The rows come from 5 hidden closed curves, with some noise, and rows from the same curve form a group. Each curve winds through 6 dimensions. The rows are also pushed far along 4 directions, which tell nothing about the answers.
Known rows, each followed by its group:
[  2  14  34   3  -5   3  20  -5  15  -5  18 -20   9  -4  -7 -11  -3   2]	(2)
[ -6  -4 -12  -2   1   2  -7   2   4  10  -3   5  -6  15  -3   0   5  -5]	(4)
[ -7  16  -5  15 -37 -20   1 -17 -12 -13  19 -19  22 -14  -6 -10   9  12]	(0)
[ 15  -7   7   0   9  15   4  12  23  12 -37  23  -3   2   4  10 -10  -8]	(2)
[-33  -7 -20   3  -1  -3 -19  -3  -1   7  20  15 -16  16  12  -6  -9  -9]	(3)
[-14 -15  26 -12  12  -7 -12   7  11  -2  19  10 -21 -10   0  -2 -25  -9]	(3)
[ -2   2  30  -6  -2  -7  13  -7   5 -16  19 -16   3 -28  -9   1 -10   4]	(0)
[-37 -14  12  16 -14 -32  18  -6   4  -7  39   0  21 -20  -5 -38  -5  13]	(3)
[ 18 -10  27   0   8   8  30   8  10 -10 -13  16   2  -8 -15  -8  -7  11]	(0)
[ -9 -25   4   1  15   4 -20  19  11   6  -9  36 -29   4  -2  -2 -30 -17]	(3)
[ 20  24 -17   9   3   0  17   3 -19  -8 -12 -17  10  11   0  -7  32  15]	(4)
[ -9   1   1  -9   1  -3  -1  -7   0   4  18 -11  -3   9  -3  -4  -1  -8]	(2)
[ 32  10  11 -14  22  10   5   7 -10  -9 -21 -16  -3 -10  -1  21  15  11]	(4)
[ 10   9  16 -18  -2  -3  -6  -6  -5  -9   9 -23  -4 -12  -7  21  17  16]	(0)
[-20   0 -27   8  -5  -1 -21  -3  -6   6   4  15 -11  15  11  -3 -12 -16]	(0)
[ -6   0  -2 -38   9   9 -30 -15  -9   0  17 -13 -27   2  10  43  -2  -7]	(1)
[-28  -7 -18 -10  -7  -5 -48 -13  -6   7  17  -6  -2 -15  19  34  -4  -4]	(2)
[ 10 -19  16 -10  29  10   8  15  10   6 -13  14 -10   3  -8   1  -2   3]	(1)
[-13  12  -3 -10   3 -14 -25 -10 -10   1  20 -22  -1  -8  15   9  -1  -8]	(0)
[-26 -13  13   6 -18   1   5 -11  17   2  25   9   3  -5  -6 -10 -25  -8]	(3)
[ -7   4 -23  -6 -11   0 -34 -16 -16   0   0  -6   3  -9  11  31   1   0]	(0)
[-32 -24 -26   6  -3 -12 -24   1 -11   4  17  41 -15  17   4 -13 -14  -3]	(1)
[  3  12  -7  17 -19 -28   7   7 -11 -10   1  -1  15  -6   4 -25  17  13]	(2)
[-10 -23   7  -7  18  25   3   5  26  11 -14  33 -18   7   1  12 -29 -18]	(1)
[ 15  15  32 -12   0   5   2  -3   6  -6  17 -46   8 -16 -17  16  11   3]	(3)
[  2 -16  11 -26  28  14 -28   5  -6   2   6   9 -24   0   9  32 -16  -7]	(2)
[-17 -16  14 -11  21  15  -9 -12   8   4  10  -1  -5 -15  -2  15 -26  -9]	(4)
[ -4  11 -13 -10  -9  -1 -16  -7  -9  -4   4   0 -18   6  15  16   3  -2]	(3)
[ 16   1 -35  17 -18  -3 -18   3 -27   4 -18  21  20  15  17   1   9   6]	(3)
[-22 -19 -16  14  -1  -4   7   6   4   3   1  27  -2   5  -1 -19  -4   4]	(3)
[ 12  -3  23   4  -6  -4  35   0   4  -5   7  -5  14  -6  -6 -23  -1   7]	(1)
[  2  11 -13  28 -15  -5  27 -13 -14  -7  -1  -8  34  -4  -7 -28   7  13]	(4)
[-18 -14  18  14  -9  -7   9   4  16  -3  15   3  13 -21  -9 -14 -15   1]	(4)
[-41  -6  11  18 -17 -15  20  -9  11 -10  45  -2   5 -10 -11 -37 -20  -5]	(0)
[ -6   0   4  -6   7  10 -22   0  10  11  -2   7 -11   7  14  16 -13 -12]	(2)
[-11 -19 -21   9  -6  -5 -13  -3  -7  14   1  28   3  17   7 -15 -17 -11]	(1)
[ -9   8   2   8 -11  -8  19  -4   5   0  17 -18   9   6 -14 -21  14   5]	(4)
[-22   6 -12   7 -10 -13  -6  -2   1   3  17 -10   6  -1   7  -5  16   7]	(2)
[ -6 -28   8 -13  16  11   2   4  17  10  -8  24 -10  -1  -9   5 -30 -20]	(2)
[  4 -12  29  -6  -3   6   6   2  19  -2  -2  14 -10  -5 -15  -1 -21  -4]	(0)
[ 14  18 -10 -23  14  16 -27 -11  -9   3 -15 -10 -18   8  15  38  -2 -12]	(4)
[-16 -22  28 -10  15   0  -6   4   4  -4  32  13 -15  -5  -2  -5 -25  -3]	(2)
[ 20  -5  28   5  -3  12  41   4  22  -3 -18   1  18 -12 -23  -8  -4   6]	(4)
[-12  12 -17 -12   5 -13 -39  -2 -16  -2  12 -11 -17   3  10  17  12  -1]	(1)
[-38 -11 -12  -2 -11 -14 -30 -14  -2   2  27   2  -1  -9  -1   7  -8  -1]	(1)
[ 17  20  13 -15   3   1 -11   2  -2 -11  -3 -21  -8 -12   8  24   7   0]	(4)
[ -2  13 -11  -2   9  -4 -10   1 -16  -4   8 -20  -3   0   7   7  20   8]	(4)
[  9   7 -45   9 -15  -5  -5  -6 -31   1 -10  11  10  25  10  -3  20   7]	(1)
[  0   8  10  -2   1  -8  26  -7   9  -5  -3 -10  13 -14   0  -8   6   7]	(3)
[ 20  12  -8  28 -23 -12  30   2  -8  -6 -19  23  20  19  -9 -44  -2   0]	(1)
[ 15 -12 -24  22  -6   1  -4  18   4  17 -43  40   6  23  -1 -19  -8 -14]	(4)
[-20 -21  20   7  -6 -10  19   4  20   6  21   6   8  -5 -13 -28  -7   4]	(0)
[  6 -20   3  -1  11   2  -1  11  -6  -2  -5  26  -3   2   1  -3 -12   2]	(2)
[ -1   4 -23   8 -16  -6 -13  -8 -11   4  -9  19   2  16   8  -7  -8  -8]	(4)
[-26  17  -8   0 -10 -12 -14 -13  -3  -1  30 -25  -1  -1   7  -2   6  -5]	(1)
[-25  -7  36 -16  -6  -2   5 -20  16  -9  41 -25   3 -27 -16  10  -9  10]	(0)
[ 15   5   6  12   3  -9  26   9  -8 -10  -6   9  12   5  -4 -27  10  14]	(0)
[ 10  14   0 -16 -11  -2 -25  -9  -9  -4   0 -21  -7  -7   1  29  11   5]	(0)
[  0 -27   3  -5  14  13  -3   4  10  17 -11  33  -9  15   2  -3 -28 -18]	(1)
[ 33  18  -5 -16   7  14  -1  -5  -7   3 -27  -9  -3  16  -2  19   9  -8]	(1)
[-15  -3  26 -20  11  11 -11 -10  22   8  19  -8 -13  -3   2  14 -27 -21]	(3)
[ -1  21  -4  13 -17 -15  18  -7   0  -9  -2 -12   8  -6  -3 -21   7   2]	(3)
[ 42  16   4 -16   8  17   6  -4 -12   0 -22 -14   6  12  -2  20  10  -1]	(2)
[ 30 -11  16   5   3  16  20  12   6   1 -23  23   9   7  -5  -2  -8   2]	(3)
[-13   4 -12  -4 -12  -4 -40 -16 -17   4  19  -8   5  -3  18  22  -6  -4]	(2)

New rows. What belongs after each?
[  4 -19  11   1  16  12  19  18  27   9 -27  29  -6   4  -5  -4  -8  -3]	(2)
[-13 -10  -1   5  -4  -5  -3  -4   5   2   4   6   8  -6  -9  -3  -4   3]	(1)
[ -7   1  -4   4  -9 -17 -13  -4  -9  -2   7 -14  15 -18   1   3  10  11]	(1)
[  2  -1  37  -5   2  -5   5   3  19  -3   8 -12  -1 -18 -11  -5 -17  -9]	(4)
[-31 -20 -16   5 -13 -14  -7  -9 -11   2  32  14   3   6   3 -15  -5   4]	(1)
[-15 -20 -16  12 -16  -4 -24  -2  -1   6  -5  39  -4   4   6  -3 -28 -12]	(0)
[ 30  18 -18  12 -14 -11  27   4 -28 -14 -13 -12  22   3   5 -13  39  27]	(1)
[ 26  13   9   1  -2   8  34   8   6 -11 -18 -19   3 -10 -14   0  14   3]	(0)
[24  0  6  0 -1  7 16 -1 -6  0 -9  7 11 11 -7 -8 -5 -1]	(2)
[-18 -18 -21  20 -15  -2   1  -8  -2   8  -2  28  16   4  -2 -17 -15  -1]	(4)
[-13  19   8 -28   8 -13 -31  -9  -8  -9  30 -41 -18 -13   1  26  16   3]	(1)
[ 19   5 -18  -4  -3   8   8  -2 -14  -1 -17  15  -4  21   3   3   7   0]	(1)
[-18 -18  11 -15  22  20 -13 -14  11   7   6   3 -10 -10  -1  22 -28 -11]	(4)
[ 13  -9  16 -19  12   9   2   1   3   2  -3  -2 -10  -5   8  16  -7  -4]	(1)
[ 12   2 -10  14  -8 -11  -1   6 -16  -8 -10  12  13  -4   5 -10  -2   3]	(2)
[-15  -4  24  -7  -4 -13  -8  -5  11  -8  20  -2  -5 -16 -13  -3 -17  -3]	(1)
[ 14  12  32  -8   2  18  26  -7  23  -3  -5 -15   0  -3 -18   3  -8  -6]	(0)
[ -8 -17  -3   6  13   2   0  14   1   5   3  23 -10  13   1 -14  -5   0]	(3)
[-14 -11  -1  16  -9 -14  24   3  -1  -6  16  22   6  12 -17 -40  -1  10]	(1)
[ -9  -6 -33   6   4  -7 -23   9 -16   8  -3  19  -7  19  17  -1  11   2]	(2)
[ 30  27 -14  -2  -5  -3  -6  -3 -13  -6 -29 -10   9   7  -7  10  19   3]	(1)
[  2 -24   5 -17  15  13 -12   6   4   6  -8  34 -26   7  14  14 -28 -15]	(1)
[-17 -23  17 -19  26   8 -11  10  17   8  13  15 -27   3   3  10 -14  -6]	(2)
[ 23  23  -1 -14  15   1  -8   1  -9   3 -12 -23   0   8   9  13  20   0]	(0)
[-13  -3 -10  17  -3   2  -1   0   1   0   1   6  11  -5   5  -5  -6  -2]	(4)
[-39 -23  -4  -6   6   0  -3  -6  15   6  19  21 -16  -1   6  -1 -17  -5]	(3)
[-24  19   0   5 -19 -17   1 -15  -5  -8  41 -30   3   2  -6 -16  15   7]	(0)
[-32   0 -18   6 -11  -6 -29 -13 -12   2  32  -9   6  -2  15   9   0   1]	(2)
[ 34  16  -1  -9   9  12   2   6   4  11 -35 -13   3   9   2  15  14  -8]	(0)
[ -2 -16  20 -13   7  10  21  -2  12   0  10  14 -10   8 -13  -5 -14  -3]	(1)
[-19 -23   7   1 -10  -2 -18   0  -1   0  27  11  -3  -6  -2   5 -15   2]	(3)
[-29  -8  28  -9   1  -6  15 -10  27  -5  25 -17  -7 -27 -15  -4 -13  -1]	(3)
[-29   5 -31  -9  -5 -16 -31 -19 -10   4   9  -8  -1 -12  23  20   5  -2]	(3)
[  0  11  19 -15  -1 -10  -9 -15  -8 -12  22 -48  12 -37  -6  23  12  14]	(4)
[ 18 -11   7  -9  22  19   3  10  12   4 -33  18  -7  -4  -3  16 -22 -19]	(2)
[ 12   4  33  12  -1  12  47   0  19  -9   2  -6  20  -6 -19 -20  -3   8]	(2)
[ 17 -11  -9   6  24   8   3  16  -7   3 -31  39  -4  14   9  -6  -7  -1]	(0)
[ 27  21  12 -12  12  14  26   0  13  -7 -30 -27  -1 -14 -13  17  19   5]	(3)
[  4   8  29  -3  12  -3  14   8  13  -3   7 -20  -3 -13   0  -8   2   0]	(1)
[-24 -19   8   3  10   6  12   4  13  -2  15  16 -12  -2  -5 -11 -20  -7]	(0)
[-22  -1   0   8 -18 -13   3  -9   4  -9  18   5   6  -8 -10 -11  -5   5]	(1)
[ 13  16   2  18  -5  -4  38   3   1  -3  -6   8  17  20   1 -38   6   2]	(3)
[  3  10   2 -12  -1 -11 -21  -5  -9  -5   4 -28   6 -24   3  24  15  10]	(1)
[-20  15  -4 -15  -9   0 -13 -17   0  -5  24 -27  -8 -10  10  25   7  -2]	(1)
[-38 -40  -3   9  -2  -8 -11   5  15  16  17  33  -2   1   1 -18 -24  -7]	(0)
[ -3   1  16 -19  15  -6  -3  -2  -3  -4  20 -32  -3 -14  -6  13  19  14]	(1)
[ -7  20 -32   5  -7 -19 -28  -2 -24  -3   4  -8  -2  12   9  -2  21   4]	(1)
[ -3  -9 -20  10  -7  -8 -10   6  -3  15  -8  14   6  15   5 -11   8  -1]	(0)
[-14   3   2  -8   2  -9   7 -12   7  -1   5  -8   5 -16   6   4   0   2]	(3)
[ 28  23 -22   0  11   6 -14  11 -10   3 -40   0  -5  12  15  15  13  -9]	(2)
[ 28  12  32   2  11  18  46   3  18  -8 -21   7   0   6 -15 -18 -14  -5]	(4)
[ 30  21 -13   5  -1  -2   5   4 -31 -12  -8 -12  13   8   5   0  26  15]	(2)
[-23  -3 -19  -7  -6 -14 -47 -13 -10   6  14   3  -6   2   2  13 -10 -11]	(1)
[ -4 -17  33 -10  12  -2  -3   2  16   5   8   2  -3 -15  -6  -2 -24  -8]	(1)
[-16   4 -20   4 -16 -26 -36  -7 -20  -4  12  -6   6 -14  10   8   6   6]	(1)
[ 13 -18  17  -9  32  10   1  22  11   4 -21  25 -20   1   0   3 -10  -3]	(1)
[  7   8 -34  -3   3 -10 -39   4 -30   2 -11   8  -9  12  23  15  14   2]	(0)
[ 12  -7  17   1  -3   7  40   1   9  -7  -2  22  -1  14 -15 -23 -11   1]	(1)
[ -8  -1  19  -6  11  -9  10  -3  -1 -10  21 -10   4 -15  -1  -6  -1   8]	(0)
[ 24  29 -18   9  -3   1  21   0 -12   0 -20  -1  13  25  12 -14  21   2]	(3)
[-12  -6  42 -19  -5  -4   4  -1  23 -10  27  -4 -15 -19  -7   7 -17  -2]	(4)
[ 16   1 -24  -7   0   2 -19   0 -22   5 -16   6  -3   8  24  18   7  -1]	(1)
[  3   1   3   7  -4   5  13  -5   6   1  -8  22  -1  14  -3 -17 -20  -9]	(4)
[  1 -20  15 -18  27  21  -1   6   8   3   2  10 -14   1  -3  20 -12  -3]	(2)
[-45 -14  -8   9  -5  -7 -19  -4   7   8  34  11  -5   3  10 -10 -13  -5]	(2)
[  6  -5 -16  -2  16  -2 -16   9 -16   2 -13  21  -8  10  15   3   1   2]	(0)
[-16  -8  22  -3   0  -3  20  -9  10  -2  33  -7   2   2 -16 -21 -16  -7]	(2)
[ 26 -23   5   0  19  15  23  21   3   3 -33  41  -9  11   2  -6  -8   2]	(1)
[ -8   6  -7 -18  10   7  -1 -10   3   1   1  -9 -11  -1  10  21  10   3]	(3)
[ -2  -2 -20 -23   3   3 -37  -7 -18   2   2   8 -22   8  23  34  -4  -9]	(1)
[ 12   5 -25  13   7  15   9   7  -6   1 -29  20  -2  15   5  -3  -3  -9]	(0)
[  2   3  35 -15   4  -8   2  -8   9  -2  19 -36   8 -24 -11   5   0   3]	(1)
[-18  -3  23 -13  12  -2  -4  -4  12   4  31  -4  -9   2   6  -4 -16 -11]	(3)
[ -2   0  30 -13  22   5  10   5  20   1   7  -9 -13   1 -18  -5  -5  -5]	(1)
[ 15  -4  20   0  -9  -3  27  -4   3  -4   3   0  15  -2 -16 -16  -5   3]	(2)
[-13   0  20 -21   2   3  -7 -11  14  -7  17 -14 -11 -17 -11  24  -7  -1]	(1)
[ 14   1 -32  10  -8  -4   7   2 -11   4 -29  12  16   9  -1  -7   8  -5]	(2)
[ -5 -13 -20  -1  -2   3  -3  -3  -9   5  -1  28  -7  20   3  -4  -7  -3]	(1)
[-17 -16  -1 -12   8   3 -16  -4  -3   1  19  -1  -4  -8   3  18  -3   3]	(2)
[-32 -11  30  -4  -8 -13   8 -13  19  -6  40 -17   9 -24 -22 -10  -9   7]	(1)
[ -2   8  13 -14  -4  -7 -11  -6   6   4  10 -14  -3  -2   5   8   3  -2]	(2)
[  0  -6  15 -23   5   5 -22   3  11   0   1   8 -24  -8   9  30 -14  -9]	(4)
[ -5  18 -18   8 -18  -7  -1  -5  -9  -7   5  -9   4  -4  18   2  10   3]	(1)
